Each new row is followed by what is left after taking away its nearest point in the smallest flat space through zero that holds the last named rows.
(in the rows, 128 means zero)

K_839 (6 x 20):
[[102  96 108 154 184  49 117 137 122 169 162 162 165 102 130 151 143 103
  129 129]
 [163 124 228 231 187 103 143  95 212 158 104 146 158 138  87 137 175 137
   68  42]
 [167  92 202 167 166 116  69 160 199 154 111 162 150 106 164 170 171  97
  168  76]
 [183 152 124 173 155  95 137 112 112  97 193  91 180  97  88 162 147 124
  139 170]
 [138 119 160 138 159 141  51 162  80  78 115  98 178 139 131  98 176 149
   91 119]
 [163 131 153 120 123  84 137 129 214 179  91  90 192  59  89 139 117 169
  102 140]]
New rows:
[162 125 153 151 117 115 135 129 139 130 132 151 125 132 104 206 117 141
 157 132] -> [130 119 139 129 115 119 122 138 108 125 114 147 126 146 107 175 115 157
 127 132]
[101 109 125  97 102 150 106 152 128 117 121 206 138 121 146 140 126 122
 156 151] -> [117 127 137 126 111 144 130 128 133 109 128 187 154 123 110 135 132 139
 124 149]
[141 126 119 206 127  96 132 119 122 136 125 138 146  97 107 135 114 160
 186 132] -> [122 123 118 183 113 121 120 128 108 128 100 138 130 115 120 111 110 169
 174 123]

K_120 (6 x 20):
[[ 93 147 127  98 178 129  61  96 144 200  70 136 135 239  88 148 103 142
  160 147]
 [ 87 108 161 127 144 167 147 102 129 176 147 153  99 239 127  76 104  36
  116 150]
 [136 145 125 145 134 111 182 140 110 134  71  85 172 173 108  70 110 136
  158 137]
 [106 140  72 111 120  74 195 108 137 188 128 161 129 179 147 132  69 119
  160 157]
 [ 59 207 114 125 126 122 142  79 137 131 153  88 134 176 105  69 201 109
  237 166]
 [ 81 165 117 131 140 143 120 137 160 151 188 165 121 142  65 125  81  85
  147 170]]
New rows:
[ 89 147 127 162 165 150 150 169 127 121 106 122 144  88 128 153 169  91
 155 103] -> [ 91 132 121 153 168 142 152 162 127 142  96 137 137 109 142 166 151  90
 144 101]
[154 151  74 127 172 124 122 100  95  87  93 101 145 124 151 140 161 137
 185 119] -> [151 131  87 133 175 147 124 116 103  96 124 134 130 128 138 140 120  97
 148 126]
[128 106 164 190 154 105 146 135 108 122 152  80  94  43 125 113 151 127
  95 123] -> [108 116 147 171 170  90 134 114 118 167 132  94  93  98 119 128 129 132
 116 137]
[145 106 121 128 129 133 126 169 152 123  90 144 150  72 140 122 108 146
 140 133] -> [121 110 129 121 131 144 121 144 154 135 104 147 134 105 148 109 129 121
 154 140]
[139 133 194 160 142  97 140 135 105 113 121 117 112  84  72 123 135 149
 165 114] -> [130 117 186 145 141  90 145 115 108 141 127 141  92 112  99 137 125 135
 157 115]

K_643 (6 x 20):
[[ 68 139  73 109  27  63 162 134  91 103  87 160 176  93  89 165 119 103
  135  84]
 [103  98 104 125 107  99 147 101 112 113  87 149  89  84 152 147 120  71
   88  99]
 [ 98 125  81  98 113 113 154 143  42 124 165 194 153 147 199 147 151 121
  140  61]
 [ 64  26 157  97 115  66 187 173 109 105  87 114 129 109 155 147 115 121
  129  79]
 [ 98 123  97 110  88  64 109  87 104  58  81 146  97 124 163 136  36  63
   63  52]
 [ 81 141 104  80 119  47 176  90 116 116 148 140  92 132 145 169 148  74
  150  96]]
New rows:
[159  70 197 113 132 137 171 115 159  98 129 125 141 146 164 126 135 161
 118 143] -> [160 118 157 117  98 134 162  90 147  97 130 150 150 137 146 136 138 143
 115 141]
[160 104 114 123 129 135  72 134 133 149 131 152  74 103 151 169 134  72
  82  95] -> [150 114 130 112 117 121  80 164 144 150 145 131 116 126 115 169 136 110
 123 104]
[153 125 164 148  85 149 153  78 116 126 123 190 104 111 119 100 151 162
 143 102] -> [148 122 180 138  92 131 153  80 128 115 126 172 101 127 116  98 135 166
 149  99]

K_854 (6 x 20):
[[113  40 106 141 170 125 127 124 123 132 142 107 104 162 133 150 122 105
  177 176]
 [143 151 111 146  71 191  98 135 178 122 141 177 122 129 109  94 176 179
  144 130]
 [152 136 111 152  91 142  80 163 119 132 139  92 151 132  98 150 156 154
  116 163]
 [175 165 110 113  22 132 133  93 126  74 126  91 124 134  89  82 116 128
  193 150]
 [ 83  76 104  88 138 142  99 148 150 127 113 105 167 146 118 125 151 148
  151  67]
 [199 144 142 195 198 116 167 145 152 127 147 133  92 118 139 128 121 161
   71 159]]
New rows:
[152 120 164 119 128 131 143 144 112 126 179 119 199 132 128 114  87 120
 122 133] -> [143 111 161 122 127 147 139 141 124 130 183 142 190 136 132 109  97 123
 132 136]
[206 131 101 128  86  96 122 114 133 133 142 164 104 118  72 174  99  92
 135 192] -> [170 111 101  98 122 100 121 128 157 140 126 172 129 117  82 167 110 109
 121 121]
[ 95 137 102 134 125 125  50 100  85 110 168 125 131 176 157  64 117 123
 124 134] -> [111 144 108 143 149 117  65 105  93 107 167 123 128 171 162  60 112 133
 104 124]
[166 139 136 170 189 108 135 138 147 134 162 139 206 119 108 125 154 146
 170 151] -> [140 150 143 144 164 105 135 120 131 136 154 152 210 114 113 122 145 121
 184 141]

K_910 (6 x 20):
[[175 135 143 117 115 132 137 100 160 121 133 114 145 133 107 104  67 101
   56 156]
 [107 181 110 135 135 142 166 115 102 134 144 134 147  99  86 155 181  97
   92 146]
 [147  82 199 132 136 205 124 110 131 114 131 144  88 151 133 123 158 140
  132 100]
 [109 145 118 115 196 117 103 140 147 139 212 120 130 165  88 147 143  95
  129 102]
 [108 124  96  97 197 144 162 118 121 138 131 148 131 197 119 175 137 175
  105 133]
 [165 143 156  98  99 164 116 161 129 111 103 144  98 110 133  59 112 120
  149 105]]
New rows:
[128 138  94  96 103 172  96 201 108 194 148  73  98 165 160 108  89 168
 142 115] -> [122 136 110 130  88 181 114 164 102 195 157  63 113 142 145 136 116 147
 107 136]
[137  75 156 130 132 135 151  74 113 137 105  84 128 159 157 124 135 143
  87 112] -> [126 121 128 114 134 114 140 112 104 140 119  86 130 137 142 102 144 120
 113  99]
[116 153 128  90 145 149 164 149 137 155  99 197  66 101  97 128 165 103
 150 125] -> [122 114 132 117 135 108 143 123 165 159 110 169  84 110 114 143 123 102
 137 141]
[129 143 162  99 111  69 146  71 221  82 109 152 130 108 142  59 160 137
 127  99] -> [107 145 146 100 134  67 156  68 211  89 117 156 135 121 138  87 182 148
 129 100]
[ 81  84 100  94 129 151 158  92 175  82 115  93 155  59 143 139 144 134
 128 150] -> [ 88  92 102  74 146 156 144 111 183  80 131  97 144  73 136 120 136 128
 139 132]
[188  65 124 119 122  99 117 181 146 100 113 148 107 214 117 111 131 104
 160 120] -> [172  92 112 140 106  98 145 163 125 104 109 146 127 179 100 135 165  86
 135 143]

K_58 (6 x 20):
[[131 212 175 151 167 132 135 125 151 100 133 115 139 133 101 121 147  80
  113 151]
 [123 102 172 129 109 104 142 118 175  75 107 139 146  66  69  89  98  92
  205 129]
 [126 167  65 142  83  73 105 126 166 165 128  99 154 110 160 153 100 131
  192 161]
 [170 123 126 108 117 117 120  88  99  50  99 133 128 135 170 143  68 184
  128 119]
 [131 132 137 109 153  95 153 167 131 131 150 131 114  70  71 102 154 151
  150 111]
 [133 190 136 107 149 174 119 135 136 165 188 186  60 157 142 184 161 139
   89 140]]
New rows:
[149 102 152 177 166 124 121 123  51 159 100 152 123  94 117 129 102 116
 175 116] -> [150 130 147 181 167 128 114 120  58 169 109 154 118 106 129 145 105 112
 169 127]
[141 161 111  97 168 111 156 122 126 132 129 221 167 137  91  76 118 131
 134 196] -> [135 134  93 102 156 117 150 118 113 146 118 210 177 155 112  77 114 133
 124 193]
[ 45 181 164 127 133 119  92 123 120  99 168  91  74 152 174 132 113 107
 114 117] -> [ 41 137 154 119 123 104  99 134 114 103 161  88  79 128 160 114 110 121
 133 102]
[ 94 140 115 169 104  66 144 129 157  70 108 106 114 111 155 163 104 205
 184 151] -> [ 71 117 143 177 127 116 152 141 146  98 119 119 102 141 138 152 147 170
 135 142]

K_865 (6 x 20):
[[160  62 156 183  42 159  94  89 105 140 103 163 165 171 204  92 150 118
   90 116]
 [123 182 146 142 117 101 156 130 148  55 149 165 139 145 147 102 138 174
  155 157]
 [133 167 189  99  72 120 148 122 136  72 117  99 176 111 167 143  94 172
  184 146]
 [115 135 138 155  17 136  96 137 139 164 117 115 133 149 153  99 120 170
  169 140]
 [122 171 218 156 109 178 108  90 141  56 131 186 105  94 148 122 109 150
  148 140]
 [188 125 141 169 150 118 101 144 127  84 155  92 106 153 143 175  93 154
   87 153]]
New rows:
[107 131 142 179 167 148  88 107  89 124 131 181 131  82 157 112 154 156
 156 177] -> [117 117 117 154 167 123  99 126  83 146 126 132 153  89 155 131 145 155
 158 175]
[136  91 136  89 122  89 155 142 102 144 134 123 148 103 171 153 134 141
 145  84] -> [130 108 137 123 128 102 133 145 113 139 150 149 106 106 156 143 135 152
 139  94]
[163 108 178 126 132 112  91 114 166 125 179 119 158 122 168 118  93 106
 100 124] -> [132 125 151 114 137 102 102 126 175 148 181 128 148 118 142  99 108 106
 120 122]
[147 121 178 148 118 182 175 113 128 117 129 161 151 114  77 153 168  98
 141  98] -> [157 125 148 158 106 155 170 142 134 130 141 129 146 140  73 159 162 121
 143 112]
[109 138  92 130 114 160  93 160 100  89 151  85  87 166  88 137 122 157
 149 177] -> [106 112 106 108 119 171 114 130  84  84 130 110 124 155 108 125 141 124
 140 156]
[ 81 174 145 112 176  99 122 100 163 129 168 114  97  97 128 123 141  81
 181 163] -> [113 132 143 135 143  98 106  95 148 141 160 101 120 129 164 123 144  78
 152 160]

K_608 (6 x 20):
[[100  61 101  97 163 139 123  46 180 148 182  79  88 160 154 124 167 184
  173 151]
 [123 149  99 124 157 138  99 130 169 100 149  96 103 126 133 105  90 176
   89 135]
 [175  94 177  77 100 175 143 105 139 159 144 112 203  78 150 109 130 155
  134 100]
 [155 130 123 113 111 148 100 161 101 160 163 114 116 141 151 142 159 118
  115 143]
 [128 151 129  86 125 142 131 160 152  97 107 150 173 106 150 107 115 115
  105 148]
 [158 145 144 127 149 119 138 145 143  90  76  23 111 172  95 126 164 210
  128  99]]
New rows:
[161  78 112  89 128 124  56 172 111 176 115 129 138 145 188 116 134 130
 129 134] -> [139  82 116 123 142  98  78 147 121 151  83 138 134 140 155 111 104 138
 139 112]
[ 71  81 163 127 117 124 166  98 165 120 118 153 147 141 203 134 117 135
  95  99] -> [ 91 104 160 146 111 122 147 134 137 126 121 132 122 158 194 147 126 137
  76  94]
[112 108 132 170  72 122  92 149 107  87 126 146 117 155 116  88  96 163
 147 148] -> [118  95 139 149  66 132  97 145 110  95 130 143 132 153 128  87 113 163
 156 152]

K_863 (6 x 20):
[[135 127 131 171  92 103 139  48 116 157  92 190 139  87 119  79 133 114
  139 159]
 [142  54 149 165 171 116 145 119 175 167 131  82 119 117 151  85  98  96
  118 137]
 [174 117 126 143 188  49  92 160 113 165 176 153  86 131  95 119 135  46
  175 147]
 [191 105 157 128 126  32 118 128 174 184 158  58 139 116 137 148 105 108
  189 105]
 [121 110 154 161 176  85 125 117 152  80 128 133 160 195 135 108 123 134
  209  92]
 [202  76 133 140 133  82 186  61 155 124 145 107 147 145 151 132 186 100
  107 124]]
New rows:
[162 139 134 154  99  99 186 114 111  89 113 136 144 121 122 151 149 147
 113  68] -> [139 131 134 162 126 113 161 153 110 114 116 133 117 106 114 131 114 130
 112  82]
[145 161 147 133 102 121 184 173 209 106 150 167  92 109  65 125 144 117
  82 164] -> [132 160 160 142 103 113 179 170 223  98 141 158 108 120  71 118 126 134
 112 149]
[111 134 151 122 142  95 151 145 143 130 118 136  95 181 140 116 142 133
 157 157] -> [112 140 146 113 118 109 156 140 141 144 112 130  93 159 142 122 141 141
 134 164]

K_612 (6 x 20):
[[110 104 130 121 147 175 157 142 104 103 103 120  58 110 171 133 122 115
  130 134]
 [122 142 153 111 119 133 170 115 140 169 102 120  99  65 116 149 172  62
   92 160]
 [167 120 125 163 127 137 123 134  91 106  93 150 128  65 161  62 166 133
  100 138]
 [162 129 109 116 123  98 147 107 151 156 165 115 130 123 110  93 161 147
  102 147]
 [107 116  63  69 159  17 164 125  91 211 111 138  62 111 153 157 146 146
  140 134]
 [154 132 130 139 175 111 115  77 163 186 135 103 102 122 168  68 158 114
  102 178]]
New rows:
[192 104 138 133 128 109 195 114 112 123 153 140 144 107 134 133 183 182
 136  79] -> [161 115 168 144 152 128 166 102 129 136 133 132 143 128 152 159 157 146
 153  85]
[ 84 148 114 146 122  87 129 132  90 132 186 112 116  91 170 153 150 112
 137 162] -> [ 91 149 124 158 114 110 120 133 100 110 198 109 134 104 162 145 142 117
 137 157]
[175 112 100  98 168 117 113 138 110 165  91 143 175 120 197  99 135 157
 110 123] -> [157 117 123  81 145 156 138 145 135 149 110 127 174 133 161 141 124 135
 109 119]
[132 123 168 133 194 177 118 109  88 110  99 102 154  87 152 139 120 120
 120  95] -> [140 123 144 108 183 141 136 104 101 130 134  96 159 103 123 145 128 144
 118  93]
[129 120 151 139 138 151 165  47 151 131 148  51 169 114 135 223 109 155
 102  73] -> [144 112 134 154 148 132 154  53 118 127 124  70 166  89 164 191 121 172
 100  71]
[118  96  95 161  80 153 154 198 100 107 116 100 101  92 103 116 149  85
 139 119] -> [116 107  94 166 108 123 117 170 129 144 132  90 119 133 111 107 135  91
 151 129]

K_417 (6 x 20):
[[182 114 119 164 113 138 112  73 124 154 131 157 104 162  72 170 137 141
   53 141]
 [133  82  81 122 101 122 124  17 156 100 105 191 160 192 105 123 133 133
   68 157]
 [214 116  91 102 128 108 163  38 104 144 113 164 108 182 101 138 133 115
   49 157]
 [181 138 106  61  97 163 140  44 177 120 149 178 110 138 154  68 206  71
   83 139]
 [157 157 129  98  88 114 126 105 107  95  77 125 150 196  86 128 142 199
   78 189]
 [149  90 120 106 137 112  79  95  84 101 136 160 149 143 119 116 122 180
   86 170]]
New rows:
[158  94 136 175 133 124 126 125  91 144 118 131  89 160  81 123 125 123
 135 123] -> [135 103 138 148 124 130 126 132 109 122 116 130 104 153 106  91 141 118
 158 125]
[163 111 123 154 150  93 132 191 138 115 132 132 112 119 138 111 146 116
 125 124] -> [154 108 116 156 136  95 131 173 152 105 120 141 124 137 130 111 149 122
 117 130]
[132 121 109 128 172  90  96 206 123 124 118  91  59 180  94 125 128  97
 190 162] -> [130 104  97 126 157 104  81 165 149 114 125 121  66 189  93 113 147  89
 170 166]

K_503 (6 x 20):
[[153  53 165  82 145 115  96  94  40 167  38  87 152 190 108  88 150  76
  180 147]
 [109  53 212  82 181  96 144  73  82 173  72  62 192 143  75 125  44  90
  147  96]
 [140  85 169  91 187  85 179  88 164 205  96  52 183 139  75  82 110 171
  120 177]
 [ 87  71 151  60 235 161 160 102  41 226 101  38 184 118  77  88 149 120
  182  74]
 [ 81  44 212 161 138 121 116 141  77 185 127  17 225 186  54 110 108 137
  191 141]
 [132  73 238 103 171 142  76 129 125 182  93  59 154 193  84  74  96  88
  150 151]]
New rows:
[171 113 156  76 105 110 137 144  54 121 102  81  98  92 217  89 153 104
 152 119] -> [153 127 171 109  97 104 150 160 102 116 143  71 113  81 204 102 124 135
 133 126]
[164 154 111 124 197 118 105 102  69 152 114 126 127 179  86 192 175 108
 150 113] -> [163 171 124 147 183 109 109 112 119 138 140 132 126 174  85 202 148 126
 125 126]
[124  73 171 122 106 144 146 126 146  98 148 145 122  82 182 116  95 104
  97 164] -> [117  67 152 121 114 154 153 131 121 115 149 131 131  82 178 107 130 115
 116 164]

K_350 (6 x 20):
[[135 148 102 156 140 180 120 106 110 116  90 133 115 166 162 192 116 125
  140  55]
 [ 88 155  79  94 195 123  65 133 105 105 138  28  79 160 173 184 146 125
  124 112]
 [ 24 190 131 169 159  90 158  88 125 171 143  88  94 218 172 158 124 159
  149 127]
 [ 88 140 102 137 170 148 131  65 185 171 130  75 126 166 213 187 113 101
  124 188]
 [ 99 171  33 213 156 172 141  82  54 208 101 108 105 174 154 141 115 164
  159 100]
 [ 87 127  81  98 169 154  80 110  90 163 155  85  86 194 158 231 108  62
  175  87]]
New rows:
[149 163 118 127  93 162 156 171 156 106 129 109  90 157 154 151 153 169
 173 142] -> [155 147 115 117  86 160 154 175 150 123 142 116  95 146 138 141 149 154
 180 158]
[ 88 113 116 120 170 129 142 108  94 104 147  87 114 168 141 112 105  74
 113 167] -> [117 111 130 136 148 142 156 115  93  84 125 122 128 153 126  97 105  89
 107 142]
[ 89 158 138  93  98 174  83 122 163 181 103  97  93 119 118  77 138 130
 101  92] -> [ 93 152 147  93  90 178  89 120 169 183 103 111  98 120 116  81 133 122
 104  89]
[158 118 133  94  90 140  97  76 177  88  97  77 176 156 110  97 154 168
 124 123] -> [139 115 122  98  87 136 100  73 147 125 116  86 167 177  94 104 143 153
 152 115]
[122 172 173 142 153 172 162 131 150 146 135  88 135 126 127 163 144  93
 123 102] -> [133 164 163 140 148 165 158 146 131 152 141  90 137 104 103 133 150 101
 122 112]

K_989 (6 x 20):
[[151 207  97 126 121 101 135 169  82  35 118  94 153  92 115 127 133 218
  145  84]
 [170 131 102 156 112 116 148 133  96 128 196  93 160 157 146 159 147 180
  168  85]
 [ 79 151 165  75  89 138 200 100 114 106 128 125 163 111  44 117 175 135
  198 171]
 [169 153 170 155 157 123 144  84 100 126 110  57 149  83 111 170 122 128
  166  78]
 [138  79  94 135  90  86 138 169  86  80 133  83 124 144 107 108  84 150
  172  68]
 [118 113  76 145 118 111 146  93 130  73 103 156 149  75 126 111 141 191
  217  47]]
New rows:
[117 129 145 126 144 156 117 161  98 131 161 104 129 122 141 179 107 119
 137 139] -> [ 99 120 130 122 141 157 116 152 112 120 144 133 126 108 141 163 111 125
 149 134]
[ 89  95 126 134  51 127 172 105 168 131 123 128 149 109 121  92 135 154
 135 150] -> [123 120 136 153  77 125 148 116 159 136 121  99 143 106 144 113 119 152
  98 139]
[139 134 192 206 127 128  50 111 104 146 137 151  59 119 136 125 117 147
 134  67] -> [111 146 197 173  99 132  76 125  98 135 152 161  69 134 104 111 139 154
 143 107]

K_937 (6 x 20):
[[132 146 120 184 191  90 128 100 133 130 112 158  22 162 136 137 146 165
   87 108]
 [107 118 140 154 132 159  76 131  95 158 126 150 135  38 148 100 110  99
  146 136]
 [110 139 169  70 103 119 113 120 174 148 106 200 112 148 153 119 174 168
  192 170]
 [140 141  63 102 103 117 122 149 126 145  71 135  88 127 161 148 150 124
  143  92]
 [133  72 122 145 149 130 139 187 193 161 127 175 127 135  88 159 151 132
  159 182]
 [ 77 123 123 124 107 170 171  92 125 145  82 133 175 149 145 183  99 156
  170 180]]
New rows:
[ 84  64 186 166 123 138 141 129 119 127 128 166 145 105 113 164 122 168
  83 109] -> [103  80 164 127  95 124 135 142 118 119 117 155 138 111 127 156 140 160
  86  78]
[148 111 131 137  77 168 120 119 148 143 121 108 111 124 122  79 118 153
 131 136] -> [149 110 124 147  85 165 128 118 149 142 119 105 103 133 118  87 117 157
 123 134]
[140  97 106  95 144 127 154 142  90 109 132 140 166 149 110 138 136 133
 119 176] -> [139 111 108 101 151 120 132 131  76 113 126 151 137 131 128 122 141 133
 114 160]

K_490 (6 x 20):
[[148 156 136  94 153 194 136 157 125 118 143 114 170 107 131 132  64 182
  165 164]
 [120 129 104 196 119 188 146 131 132 132 118 117 143 104 114  48 130  82
  116 120]
 [225 123  74 183 143 130 117  77  85 174 167 122  78 152 149  96 149 133
  172 179]
 [142 173 135 122 131  88 145 150 132 154 113 115 108 120 103  90 147 106
  115 132]
 [167  91  87 114 120 126 116 158 118 184  77 115 111 146 204 105 114 152
  147  84]
 [129 149  92 149 127  46  69  94 136 176 100  85 150 150 110 130 108  95
  166 206]]
New rows:
[158 167 166 113 133 110 146 134 112 157  93 110 133  91 121 104 155 188
 141 104] -> [130 133 155 147 123 122 124  97 115 137 103 117 150  99 120 124 155 171
 142 111]
[158 147 104 174 128 173 112  40 168 170  68 129 131  72 144 130 223 137
 106 144] -> [146 161 130 125 135 168 116  66 176 158  64 130 145  67 143 160 202 166
 107 141]
[177 127 146  95 127 119 139 117 134  75 131 177 171 197 120 157  86 130
 111  73] -> [187 142 127 125 126 114 136 113 134  97 121 160 172 193 108 117  88 104
 116  92]

K_462 (6 x 20):
[[144 179 106  85 134  64 166 129 128  88 116 159 113 205 113 138 146 128
  163 134]
 [171 199 121 148  87  69 104  95 137  86  73  64 175 145 141 131 178 169
   78 161]
 [178 121  99 107  93 117 152  98 152 143 101 130  94 101 139 118 132 114
  153 171]
 [ 97  80 176  99  56 121 141 131 160 158 130 120 176 127 138 153 117 109
  148 103]
 [ 80 183  77 137  91 148 124  72 151  89  91 118 157 146 118 164 171 122
  140 142]
 [129 128 126 158  97 105 102 101 164 156 114 130 135 110 127 141  94 149
  130 177]]
New rows:
[ 91 113  80 164 108 117  98 157  76 130  93 129 105 117 142 114 145 158
 147 100] -> [101 105  90 150  94  99 107 160  83 137  92 132 106 123 145 115 140 156
 156 102]
[ 89 116  97  84 126 109  95  80  91 169 180 110  77 164 168 128  98 160
 140 177] -> [ 90 116 108  76 118 120  98  86  79 155 176  84  97 162 177 124 126 155
 123 152]
[126 110 112 168  76 103  76  97  77 124 107 141 111 179 155  80 149 139
  82 135] -> [111  89 113 150  77 118  93 104  79 134 119 161 100 180 152  83 140 120
 106 122]
[114 176 178 175 133  81 139 105  80 141 122 170 104 118 121 147 111 106
  76 124] -> [115 161 170 155 112 103 157  95  85 143 115 165 101 104 128 147 127  84
  89 116]
[112 113 126  75 116  86 159 166 165 140 100 143 164 158  78 152 122 127
 171 117] -> [129 118 108 114 148 126 131 159 145 138  97 118 149 113  85 130 132 138
 133 128]
[ 85  94  74 155 166  78  81 106  81 168 173 166 125 146 150 108 121 168
 175 181] -> [100  85  88 124 131  90 102 107  73 152 157 126 151 138 169 102 169 149
 162 149]
